There are 10 hidden switches. A switch that is on adds its own fixed numbers to the row, and there is some noise. The rows also spread widely along 12 directions, which tell nothing about the answers.
Known rows, each followed by its switches (1 for on, 0 for off):
[-1.11 -0.04  1.12  0.95 -0.11 -1.16  0.35 -0.02 -0.16  1.86 -0.20  0.01
 -1.11 -0.17 -0.70  1.47 -1.39  0.27  1.44 -0.20  1.00  1.06  0.58 -0.09
  0.79 -0.56  1.90  1.31  1.25  1.09  0.30  2.62 -0.46 -1.69  2.01  1.86
 -0.62 -0.89 -0.10  0.02  0.13  2.06]
1 0 0 1 0 1 0 1 0 0
[-1.18 -0.08 -0.28 -1.13 -1.94 -2.42  1.57 -1.63 -0.46  0.70 -2.38  0.67
 -1.67 -0.23 -0.43  0.81  0.76  1.14  0.01  2.40  0.89  2.88  1.35 -0.90
  0.89 -1.13  1.79  2.23  2.97  0.09  0.47  1.86 -2.20 -1.23  1.00  1.48
  0.17 -1.93  1.10  1.20  0.24  1.81]
0 0 0 1 1 0 1 1 0 1
[-3.03  1.00  0.77 -4.00 -2.41 -0.44  0.95  0.04  0.89 -0.82 -1.85 -1.12
 -2.36 -1.95 -1.78 -3.09 -0.58  0.23  0.50 -0.86  1.68  1.18 -0.30  1.46
  0.36 -1.83 -0.76  2.18  1.72  1.78  1.07  0.22  0.42 -0.56  0.89 -0.14
 -3.27 -1.06  1.01 -1.98  0.63  1.38]
0 0 0 0 0 1 0 1 1 0
[-1.30 -3.79 -2.08 -0.94 -0.93 -1.59 -2.00 -2.83 -2.00 -0.98 -2.69  1.74
 -0.68 -2.07 -0.39  0.81  4.12  0.07 -2.62  3.22  0.45  2.88  1.42 -1.42
  0.77  0.93  2.43  1.26  1.58  1.10 -0.25  0.73 -4.12 -1.65 -0.32  2.34
  3.70 -1.94  2.06  2.00 -0.70  2.04]
1 0 0 0 0 1 0 1 1 0
[-0.59  0.42  1.65  1.00  1.02 -0.36  0.69  1.16  1.41  0.01 -1.25 -0.92
 -1.42  0.31 -0.39  2.08 -3.03  1.68  2.58 -0.35 -0.82  0.44  1.82  0.67
 -1.15 -0.97  1.74 -0.67  1.17 -2.07  0.16  1.52  0.71 -3.82  0.15  1.35
 -4.58 -2.87  0.83 -0.42  0.77  1.14]
1 0 0 1 0 1 0 1 0 1
[ 2.23 -0.05 -3.51 -2.61  0.55  0.57  1.10  1.84 -0.12 -1.16  0.37 -2.10
  3.02 -1.12 -0.99  1.11  2.27  0.97  0.54 -0.51  0.32 -1.33 -0.84 -2.28
 -1.23 -0.75  0.71 -5.27 -0.75  0.71 -0.75 -0.78 -1.50  1.19  0.76 -0.06
 -0.07  2.38  0.61 -0.93  1.96 -0.98]
1 0 1 1 1 1 0 0 0 0
[-1.36  0.22 -1.96  0.27  1.62  0.10  2.92 -1.34  0.35  0.15 -1.52 -0.23
  1.87 -0.65 -0.03  2.79 -1.41 -0.46  0.14  0.51 -0.32  1.60  0.97 -0.31
  0.26  0.49  2.43  1.48  0.26  0.16 -0.62 -2.09 -0.31  1.13  1.21 -0.55
  2.96 -0.56 -1.28 -1.46  0.66 -1.56]
0 0 0 0 0 1 0 0 0 1
[ 0.25  1.28 -1.84 -0.93  1.48 -1.84  0.99 -0.93 -1.09  2.11  0.58  0.29
  0.91  0.25 -1.36  0.28  0.09  1.57  1.57  0.55  0.26 -0.16 -0.15 -2.43
  1.00  0.89 -1.01  0.06 -0.06 -0.84  0.62  1.86 -1.03  0.74 -0.46  0.24
  0.85 -0.06  0.49 -0.84  0.85  0.65]
1 0 1 0 1 0 0 0 0 0
[ 0.13  0.25  2.26  0.72 -2.03 -0.43  1.00  0.42  0.64  2.60 -0.23 -0.95
 -2.75 -1.26 -0.28  0.84 -1.83 -1.61  2.24 -0.59  1.16 -0.45 -0.25  0.66
 -0.40 -1.36  2.49  0.68  0.10  2.51 -0.52  3.02  0.19 -1.80  4.17  1.37
 -2.50 -0.78 -0.32  1.32  1.23  2.40]
1 0 1 0 1 0 0 1 1 0
[-0.58 -0.39  0.31 -1.52 -1.49  1.84  1.39 -0.56  1.19 -0.58 -0.42 -0.49
 -1.47  0.19 -0.61  1.19  0.67  0.76 -0.93  2.02  1.12  2.54  1.13  0.65
 -1.74 -0.81  2.14 -0.30  1.13  0.95 -0.23  1.20 -2.26 -0.54  2.35  0.43
  1.24  1.64  1.06  1.26  0.61  1.03]
1 0 1 1 0 1 0 1 0 1
[-0.21 -2.07 -0.37 -1.97 -1.86  2.59 -0.29 -0.28  0.56 -1.98 -0.25 -1.07
 -1.39 -0.88 -1.49 -1.95  2.86 -0.67 -1.06  0.74  0.28  0.05  0.67  0.22
 -2.89 -1.05  1.23 -1.20 -0.72  1.03  0.17  0.77 -1.40 -0.15  1.07 -0.08
 -0.25  1.04  1.90  0.51  0.07  0.73]
1 0 1 1 0 0 0 0 0 0
[-0.92 -0.26 -1.50 -1.92 -1.64 -2.31  0.33 -0.19 -0.15 -0.53 -1.46  0.23
  0.32 -2.09 -1.13  0.78 -0.35  0.13 -0.95  1.40  3.16  1.25 -0.32 -0.55
  1.94 -1.89  2.27  1.08  2.21  0.37  0.07 -0.77 -2.15 -1.36 -0.67 -0.17
  1.46 -1.25 -0.05 -0.58 -0.01  1.69]
1 0 0 1 0 1 1 1 0 0
[-0.75  1.10 -0.44 -2.95 -0.60  0.98  0.09  0.47  0.10 -0.64  0.44 -0.71
 -0.78  0.16 -1.75 -1.39  0.86  0.99  0.71  0.72  0.83  0.21  0.12 -0.14
 -0.95  0.11 -1.35 -1.14  0.04  0.03  0.78  1.05 -1.26  0.47  0.79  0.06
 -1.38  1.84  1.53 -0.74  1.14  0.74]
1 0 1 0 0 1 0 1 0 0
[ 0.30  0.10 -0.03 -1.69 -1.77  0.51 -0.75  0.68  0.04 -0.35  1.14 -0.18
 -1.45 -0.03 -1.41 -0.06 -0.32  0.34 -0.81  1.21  3.71 -0.17  0.03  1.33
  0.36 -0.23  0.34 -0.65  0.48  0.56  0.06  0.36 -3.09 -1.17  0.66 -0.47
  0.39  2.57 -0.08  1.42  0.25  1.54]
0 0 1 1 1 0 0 1 1 0
[ 0.70  3.24  1.42 -0.52 -0.24 -2.66  2.32  0.67  1.06  2.78  0.17  0.87
 -1.45  1.71  0.84  1.62 -4.16  3.85  1.30  2.22  1.59  1.49 -0.23 -0.53
  2.13 -0.35 -1.12  0.53  2.77 -2.03  0.70  2.79 -0.84 -1.31 -0.69 -0.54
 -0.68 -0.07 -0.04  2.04  1.10  1.93]
0 0 0 0 0 1 1 0 0 0
[ 0.54 -0.12  0.39 -1.55 -0.62 -1.25  0.27  1.02  0.52 -0.05 -0.25 -0.30
 -0.45 -0.47  0.43  2.17 -1.62  2.54 -0.64  0.27  2.57  0.99 -0.30  1.07
  1.68 -0.90  0.95 -1.19  2.10  0.60 -0.45  0.94 -2.28 -2.49  0.28  1.33
 -0.56  0.50 -0.51  1.41  0.35  1.54]
0 0 1 1 1 0 0 0 1 0
[-1.48 -2.59  0.53  0.12  1.13  0.33 -1.96  0.52 -0.48 -0.48  0.32 -0.97
  0.19 -1.74 -0.81  2.42 -0.49 -0.07 -0.36 -1.19  2.09  0.09  1.41  2.28
  1.09 -0.02  3.29 -0.96  0.20  0.93 -0.41 -0.08 -1.44 -4.05  1.39  2.68
 -1.05 -0.84 -0.67 -0.28 -0.31  1.85]
0 1 1 1 1 0 1 1 1 0
[ 0.56  1.38  0.54  0.03 -0.94 -0.32  2.12 -0.45  1.95  0.32  0.70 -0.52
 -1.55  1.09 -0.97  0.25 -1.03  1.16  0.45  1.60  0.22  1.98  0.44 -0.57
 -1.40 -2.08  1.44  1.10  1.76 -1.69  0.30  1.97 -0.50 -1.50 -0.92 -0.91
 -1.41 -1.21  0.37 -0.48 -0.22  0.80]
0 1 1 0 1 1 0 0 0 1
[ 0.75  0.40  0.92  0.38  0.27  0.30  0.50  1.28  0.92  1.86  2.56 -1.06
  0.14  0.45 -1.05  0.89 -1.32  0.33  0.35 -1.10  2.50 -0.62 -0.71  0.46
  0.11 -0.81  1.06 -0.89 -0.25  1.56  0.08  1.60 -0.11 -0.73  0.79 -0.62
  0.10  2.16 -1.10 -0.10  0.21  1.14]
0 0 0 1 1 1 0 0 0 1
[ 2.12  1.11 -1.78 -1.01 -1.59 -0.59  1.11  0.53  0.42 -0.49  0.06 -0.28
 -0.34  0.40 -1.04  0.56  0.56  1.53  0.26  2.26  1.37  0.12 -0.29 -2.09
 -0.74 -1.45  0.80 -2.01  1.32 -1.54  0.05  1.17 -2.48 -0.62 -0.84 -0.90
 -0.06  0.82  1.15  0.84  0.94  0.85]
1 0 1 1 0 0 0 1 0 0
[ 0.50  0.18 -0.30 -0.62 -0.18  0.89 -0.07 -0.52 -0.66  0.76  0.79  0.11
 -1.47  1.44 -1.14 -0.66  2.19  1.31  0.73  2.91 -0.77  0.75  1.27 -1.63
 -1.58  0.71 -0.38 -1.28 -0.31 -1.38  0.53  3.39 -2.24  0.07  0.88  0.61
 -0.29  1.16  2.12  1.83  0.76  1.22]
1 1 1 0 0 1 1 0 0 0
[-1.42 -0.21  0.21 -1.08 -0.13  1.15 -0.36 -0.73 -0.83  1.40  0.72 -0.49
 -1.22  0.08 -2.14 -1.79  2.13 -0.44  1.51  0.01 -0.28  0.10  0.73 -0.74
 -1.23  0.64 -0.42  0.19 -0.99  1.46  0.85  3.10 -0.46  0.81  2.51  1.29
 -0.91  0.94  1.79 -0.85  0.83  1.28]
1 0 1 0 0 1 0 1 0 0
[ 0.66  1.50  1.69  0.58  0.13 -0.62  0.30  1.67  0.78  0.32  0.01 -0.40
 -1.22  1.27  0.44  2.43 -2.08  2.36  2.04  0.95 -0.28  0.81  0.61  0.11
 -0.56 -0.53  0.55 -1.94  1.78 -1.08  0.02  2.30 -0.47 -2.66  0.62  1.54
 -3.64 -0.09  0.59  0.94  1.19  1.31]
1 0 0 0 0 1 0 1 0 1
[ 1.34  2.07  1.97  1.97 -1.19 -2.17  2.16  0.11  2.06  2.57  2.42 -0.43
 -1.18  1.55 -0.34  0.99 -2.63  1.82  1.39 -0.32  1.05  1.88 -0.97 -0.91
  0.04 -3.37  1.83  1.70  2.78 -0.42  0.69  3.75  1.59 -2.02 -1.36 -0.42
 -1.68 -1.30 -1.21 -0.96 -0.71  2.32]
0 0 0 0 1 0 0 0 0 0
[-1.93 -0.84  0.24 -3.17  0.34  3.50 -0.88  0.45  0.26 -1.66  1.25 -1.14
 -0.36 -0.45 -1.46 -2.06  0.96 -0.15 -1.06 -0.94  1.53 -0.77  0.24  2.53
 -1.35  1.38 -1.51 -1.08 -1.85  1.51  0.60 -0.79 -0.46  0.94  1.24 -0.55
 -0.25  3.25  0.83 -0.85  0.52 -0.07]
0 0 1 0 0 0 0 0 0 0
[-2.35  0.09  0.55 -0.51  1.18 -0.32 -1.40 -0.21 -1.22  0.71  0.68  0.96
 -0.28  0.44 -0.62  0.88 -0.91  0.90  0.10  0.31  1.69  0.98  0.81  1.29
  1.89  2.12 -0.81  1.21  0.47  0.66  0.81  0.92 -1.51 -0.73  0.91  1.53
  0.58  1.30 -0.01 -0.03 -0.05  1.34]
0 0 0 0 0 1 0 1 0 0

New rows. What belongs after each?
[-0.40 -0.21  1.13 -0.50  2.75  0.86  0.11  0.49  0.45  1.97  0.74 -0.52
 -0.30  0.35 -0.03  0.75 -1.19  2.17  1.14 -1.11  0.09 -1.43  0.57  0.72
 -0.30  2.20 -1.18 -1.75 -1.45  0.08  0.46  2.05  0.38 -1.19  0.81  0.49
 -1.15  0.58  1.17  0.87  1.16  0.80]
0 0 1 0 0 0 0 0 0 1
[-1.48  1.20  0.02 -1.52  0.72  2.27  0.09  0.64 -1.08  0.21  0.39 -0.15
 -1.01  1.02 -1.30  0.24 -0.71 -0.56  1.85  1.59  0.12 -0.46  1.79  1.28
 -1.02  2.78 -1.12 -1.16 -1.77 -0.62  0.40  0.05 -1.56  1.25  3.28  0.19
 -0.75  3.20  0.68  1.16  1.86  0.28]
1 0 0 0 1 1 1 1 0 0
[ 0.60  0.30 -2.81 -0.93  1.08 -3.00  1.79 -0.54 -0.08  2.31 -1.14 -0.10
  1.58 -2.11 -1.30  1.18 -1.16  1.11  0.96  0.27  2.12 -1.32 -0.41 -2.66
  1.80 -0.52  1.73 -0.29  0.27 -1.36  0.07  0.09 -0.80 -1.28 -1.48 -1.38
  1.79 -2.70  0.61 -0.60  1.13  1.19]
1 0 1 1 0 0 1 1 0 0
[-1.90 -0.15 -2.35 -0.28  1.42 -2.68 -0.19 -1.58 -3.61  1.53 -1.37  0.89
  1.59 -0.18 -1.44  1.22  1.46  0.17  1.89  0.55 -0.35  0.97  1.37 -2.27
  2.69  1.34  0.42  1.67  0.44  0.65  0.56  1.53 -2.06  1.24  2.03  3.37
  1.29 -0.74 -0.38 -1.17  0.56  0.51]
1 0 0 1 1 0 1 0 0 0
[ 0.54  2.70 -0.48  1.42  0.98 -2.49  2.06 -1.23 -0.81  3.08  1.59 -0.49
  0.51  2.72 -0.82  2.10  1.58  4.02  3.38  0.19 -2.50  3.57  0.60 -4.26
  0.40 -1.49  0.51  0.15  3.44  0.03  1.08  6.75 -0.15  0.03  1.44  4.18
 -1.85 -0.61  0.61 -2.13  0.86  1.60]
1 1 1 0 0 0 0 1 0 0
[-0.07  1.40  1.26 -1.76 -1.66 -0.32  0.11  0.27  0.31  0.18 -0.05 -0.37
 -2.41  1.24 -0.60  0.46  0.58  2.95  1.01  1.88  0.27  2.58  0.51 -0.07
 -0.43 -1.11 -0.17 -0.81  2.41  0.43  0.38  3.64 -2.19 -1.48  1.59  2.43
 -2.75  1.05  1.43  0.96  1.23  1.84]
1 0 1 0 0 1 0 1 1 1
[-2.45  1.40  1.60 -0.60  0.82  0.18 -0.57  0.03 -0.47  0.50  1.43 -0.84
 -1.46  1.42 -2.09 -0.34  0.12  1.36  2.39 -0.78 -0.62  2.10  1.55  0.57
 -0.57 -0.25 -0.58  0.85  1.22  0.30  1.51  3.34  0.47 -1.17  1.29  2.71
 -3.98  0.28  0.55 -2.51  0.04  1.64]
1 1 0 0 1 1 0 1 0 1
[-2.54 -0.67  1.84 -1.77  0.20  1.73 -0.05 -0.19  0.81  0.39  0.19 -1.07
 -2.64 -0.08 -1.74 -1.42  0.34  1.16  0.65 -0.47  0.55  0.88  1.84  1.55
 -1.55 -0.16  0.47  0.06  0.25  0.56  1.44  2.58  0.24 -2.06  1.52  0.95
 -2.46 -0.15  1.93  0.13  0.23  2.40]
1 1 0 1 0 0 1 1 0 1
[-2.14 -1.85 -0.11 -1.77 -1.96  1.12  0.24  0.46  0.21 -3.40 -2.58 -2.06
 -0.39 -2.81 -0.99  0.05  0.34 -2.17  0.01 -1.59  0.12  0.75  0.91  2.25
 -0.83 -2.49  3.06  0.50  0.68  2.30 -0.90 -1.89 -0.53 -1.24  2.97  2.32
 -3.23 -1.45 -0.74 -2.30  0.13 -0.47]
0 0 1 1 1 0 0 0 1 0
[-2.20  1.84 -0.42 -3.41 -0.59 -2.39  0.84 -1.12 -0.45  0.83 -0.27  0.39
 -1.12  0.80 -1.93 -0.98 -0.66  3.38  0.16  0.94  2.23  2.73  0.65  0.33
  2.64 -0.78 -1.48  2.64  2.91 -0.38  1.60  1.60 -1.87 -0.41 -0.73  0.85
 -0.36  0.09 -0.23 -1.05  0.04  1.62]
0 0 0 1 1 0 1 0 1 1
[ 0.27  0.80  3.21 -0.05 -1.38 -0.37 -0.88  0.76  0.73  2.40  2.67 -0.49
 -2.95  1.26 -1.61 -1.01  0.03  1.57  1.83 -0.15  1.03  0.80 -0.22  0.02
 -0.88 -1.50 -0.14 -0.20  1.05  0.78  1.23  5.84  0.23 -2.49  0.72  1.74
 -3.82  0.29  1.47  0.12 -0.09  3.79]
1 0 1 0 1 1 0 1 0 0
[ 0.06  1.35 -0.22 -1.12 -0.05 -1.06 -0.81  1.67  0.00 -1.09  1.55 -1.36
  0.09  0.66 -1.72  0.60 -0.16  2.76  1.04 -1.23  1.35  0.85  0.09 -0.10
  0.67 -2.02 -0.03 -1.69  2.55 -0.41  0.78  1.50 -0.79 -2.39 -0.99  1.90
 -3.99  0.61 -0.28 -2.23 -0.01  1.35]
0 1 0 1 1 0 0 1 1 0
[-1.47 -1.54 -1.80 -0.88  0.74  0.85 -3.40 -0.49 -2.76 -1.18  0.53  1.19
  0.06  0.43 -2.30 -0.48  2.26 -0.81 -0.72  1.99  1.72 -0.44  1.57  0.05
  0.60  2.75 -0.83 -0.42 -1.32 -0.36  0.48 -0.14 -3.90  0.19  0.18  1.04
  2.11  2.54  0.92  0.58 -0.37  0.80]
1 0 0 1 0 1 0 1 0 0
[-0.64 -1.94 -0.25  0.03  0.08 -1.52 -1.21 -1.02 -1.06  1.38 -1.44  0.95
 -0.55 -1.89 -0.38  0.84  0.71 -1.02 -0.69  1.16  1.92 -0.51  0.31 -0.39
  1.33  1.27  1.48  0.78 -0.32  1.07 -0.38  1.12 -2.18 -1.86  0.58  0.76
  1.47 -1.49  1.12  1.46  0.04  1.63]
0 0 1 0 0 1 0 1 0 1
[-1.44 -0.79  2.13  0.42  1.29  1.63 -1.75  1.16  0.59 -1.64  0.86 -0.77
 -0.87  1.32 -1.06  1.02 -0.98  1.57  0.86 -0.54 -0.56  1.16  1.98  2.27
 -1.42 -0.34  0.78 -1.05  0.57 -0.87  0.67  1.36 -0.27 -3.05  0.02  2.38
 -3.61  0.11  0.23 -1.05 -0.61  0.99]
1 0 0 1 0 1 0 0 0 1
[-0.85 -1.09 -0.61 -0.63  0.16  0.01  0.68 -0.16  0.39 -0.98 -0.51 -0.71
  0.83 -0.93 -0.14  2.41 -0.21  1.15 -0.89 -0.40  1.46  1.58  0.58  0.65
  0.57 -0.72  2.41 -0.51  1.66  1.08 -0.37 -0.27 -1.32 -1.57  0.91  1.38
  0.88 -0.10 -0.16 -0.86  0.11  0.63]
0 0 1 1 0 0 0 1 0 0
[ 0.09  0.94  0.91  0.52 -0.37 -0.13  0.32  2.66  0.01 -0.26 -1.19 -2.71
 -0.09 -0.99 -1.03  1.32 -1.71 -1.11  4.21 -2.09 -0.54 -2.38  0.49  0.16
 -0.86 -2.37  2.20 -2.60 -0.39  0.38 -0.53  0.82  0.98 -2.10  3.40  2.30
 -7.01 -1.38 -0.38 -2.21  2.11  0.12]
1 0 1 1 0 0 1 1 0 1
[-0.18 -1.27  0.41  2.28  2.05 -0.13  1.58  0.68  0.67  1.90 -0.17 -1.36
  1.15 -1.58  0.46  3.92 -2.37 -0.80  1.61 -2.71  0.34 -0.95  0.62  0.31
 -0.10 -0.07  3.96 -1.15 -0.34  1.55 -0.79  0.37  1.48 -2.09  2.68  1.10
 -0.44 -1.51 -1.04 -0.24  0.82  0.74]
0 0 0 1 1 0 0 1 0 0
[-3.03 -0.08 -0.61 -4.71 -0.87  0.00 -0.87 -1.37 -0.80 -2.01 -1.16  1.49
 -1.65 -0.71 -0.92 -1.53  0.05  1.64 -2.58  2.77  2.86  2.14  0.73  1.89
  1.76  1.68 -2.29  2.33  1.30 -0.41  1.10 -0.65 -3.68 -0.28 -1.08 -0.06
  2.31  1.22  1.24  1.03 -0.67  1.15]
1 1 1 0 0 0 0 0 0 0
[-1.08 -1.18 -0.39 -0.54  1.08  1.08 -0.16  0.48  0.21 -0.49 -0.16 -2.36
  0.02 -1.31 -1.87 -0.17  1.02  0.25  1.65 -2.64 -0.48 -0.74  0.96  0.06
 -1.12 -1.01  1.67 -1.48 -0.25  1.03  0.21  1.14  0.51 -1.82  1.63  1.94
 -3.58 -1.19  0.78 -2.44  0.63  0.55]
0 1 1 1 0 0 0 1 1 0
[-0.46  0.31  1.36  0.57  0.95 -0.61  0.27  0.64  0.26  0.67 -0.55  0.19
 -1.13  0.01  0.24  1.57 -3.45  0.66  1.42  0.31  0.45 -0.65  0.81  1.38
  0.34  0.91  0.11  0.38 -0.02 -1.80 -0.02  0.68 -0.23 -2.46  0.16  0.63
 -2.34 -1.47  0.01  0.82  0.32  0.78]
0 0 1 0 1 0 0 0 0 0
[ 0.10 -0.02 -1.80 -2.29  0.08  0.14  3.18 -1.23  1.38  0.05 -1.28 -1.17
  0.08 -0.52 -0.51  0.65  1.45  2.42 -0.25  0.76 -0.47  1.91  0.65 -1.76
 -1.45 -1.26  1.52 -0.88  1.35  0.06  0.19  1.45 -0.83 -0.01  0.44 -0.16
  1.01 -0.70  1.65 -0.10  0.95  0.22]
1 1 1 1 0 0 0 0 0 1
[ 0.08 -0.09 -0.25 -0.38  0.64 -1.61 -0.95 -0.43  0.44 -0.29  1.59  0.49
  0.50  0.64 -0.84  1.06  0.06  3.09 -0.99  0.73  1.46  2.02 -0.19 -0.46
  0.85 -1.16  0.53 -0.01  2.22 -1.02  0.70  1.36 -0.91 -2.43 -3.74  0.43
  0.66 -0.59 -0.16 -1.29 -1.16  1.80]
1 0 0 0 0 0 0 0 0 1
[-0.65 -0.67 -1.37  0.64  1.11 -1.57 -0.55 -2.16 -1.27  2.05  0.13  1.48
 -0.13 -0.49 -1.93 -0.47 -0.28 -1.32  0.00  1.35  1.59 -1.12  0.45 -1.07
  1.22  1.63  0.38  2.97 -1.37 -1.20  0.41  0.56 -1.57 -0.43 -1.49 -1.16
  2.63 -1.63  0.04 -0.14 -0.73  0.70]
0 0 1 0 1 0 0 0 0 1
[-1.00  1.01  0.39 -0.29 -1.12  0.23  0.14  0.25 -0.65  0.80  1.08 -1.15
 -0.56 -0.49 -1.85 -0.30 -0.56 -2.21  1.46 -1.14  1.47  0.03 -0.41  0.81
  0.30 -1.24  1.39  1.38 -0.27  3.10 -0.08  0.69 -0.02  0.86  2.99  0.88
 -1.01  1.61 -2.33 -1.84  0.43  0.44]
1 0 0 0 1 0 0 0 1 1
[ 0.05  1.89 -0.49  0.64  1.92  0.33 -1.74  0.52 -1.66  1.56  3.19 -0.02
  0.25  2.29 -2.49 -0.46 -0.81  0.98  2.40 -0.18  0.59 -1.34  0.13 -0.56
  0.78  1.57 -1.97 -0.52 -1.37 -0.96  0.95  1.95 -0.77  0.61 -0.33  0.51
 -0.84  2.72 -1.14 -1.45  0.46  0.48]
1 0 0 0 0 0 0 0 1 0
[ 0.19  0.42 -1.40 -4.27 -0.83  0.76  0.80  1.61  0.52 -1.79 -0.21 -1.39
  0.53 -0.76 -0.66  0.40  1.12  2.19 -0.68  0.35  1.99  0.50 -0.23  0.26
 -0.40 -0.37 -0.60 -3.44  1.07  0.80  0.00 -0.50 -2.39  0.10  0.95  0.19
 -0.90  2.68  1.40  0.06  1.54  0.20]
0 0 1 1 1 1 0 1 0 0
[ 0.08  2.66  0.31 -1.09 -1.58  1.06 -0.48  0.86 -0.49 -0.94  0.84 -0.67
 -2.22  2.16 -1.93 -1.24 -0.17  1.06  2.41  1.67 -0.19  0.26  0.74 -0.04
 -1.33 -0.54 -1.48 -0.89  0.53 -1.54  0.67  2.20 -1.75 -0.04  1.20  0.95
 -4.05  2.00  0.69 -0.49  1.24  0.66]
1 0 1 0 0 0 0 1 1 0
[ 1.44  1.64  0.42  0.63 -1.63  0.71  0.06  1.08 -0.21  0.61  1.01 -2.33
 -1.52  1.00 -1.75 -0.96  2.02 -0.29  3.22 -0.75 -1.16 -0.91 -0.08 -1.81
 -2.01 -2.34  0.58 -2.27  0.23  1.27  0.15  3.90 -0.09 -0.43  2.90  1.90
 -5.73  0.85  0.64 -1.20  1.62  0.43]
0 1 1 0 0 0 0 1 1 1
[-2.33 -0.34 -2.81 -2.00  0.27 -2.05  2.63 -3.02 -0.75  0.59 -2.73  0.14
  1.15 -2.12 -0.75  0.95  1.77  0.87  0.19  0.44 -0.60  2.89  0.70 -2.35
  0.91 -0.40  1.79  2.47  1.91  1.16  0.31  0.44 -0.74  0.88  1.08  1.51
  2.61 -2.59  0.90 -2.23  0.72  0.30]
1 0 1 0 0 0 0 1 0 0
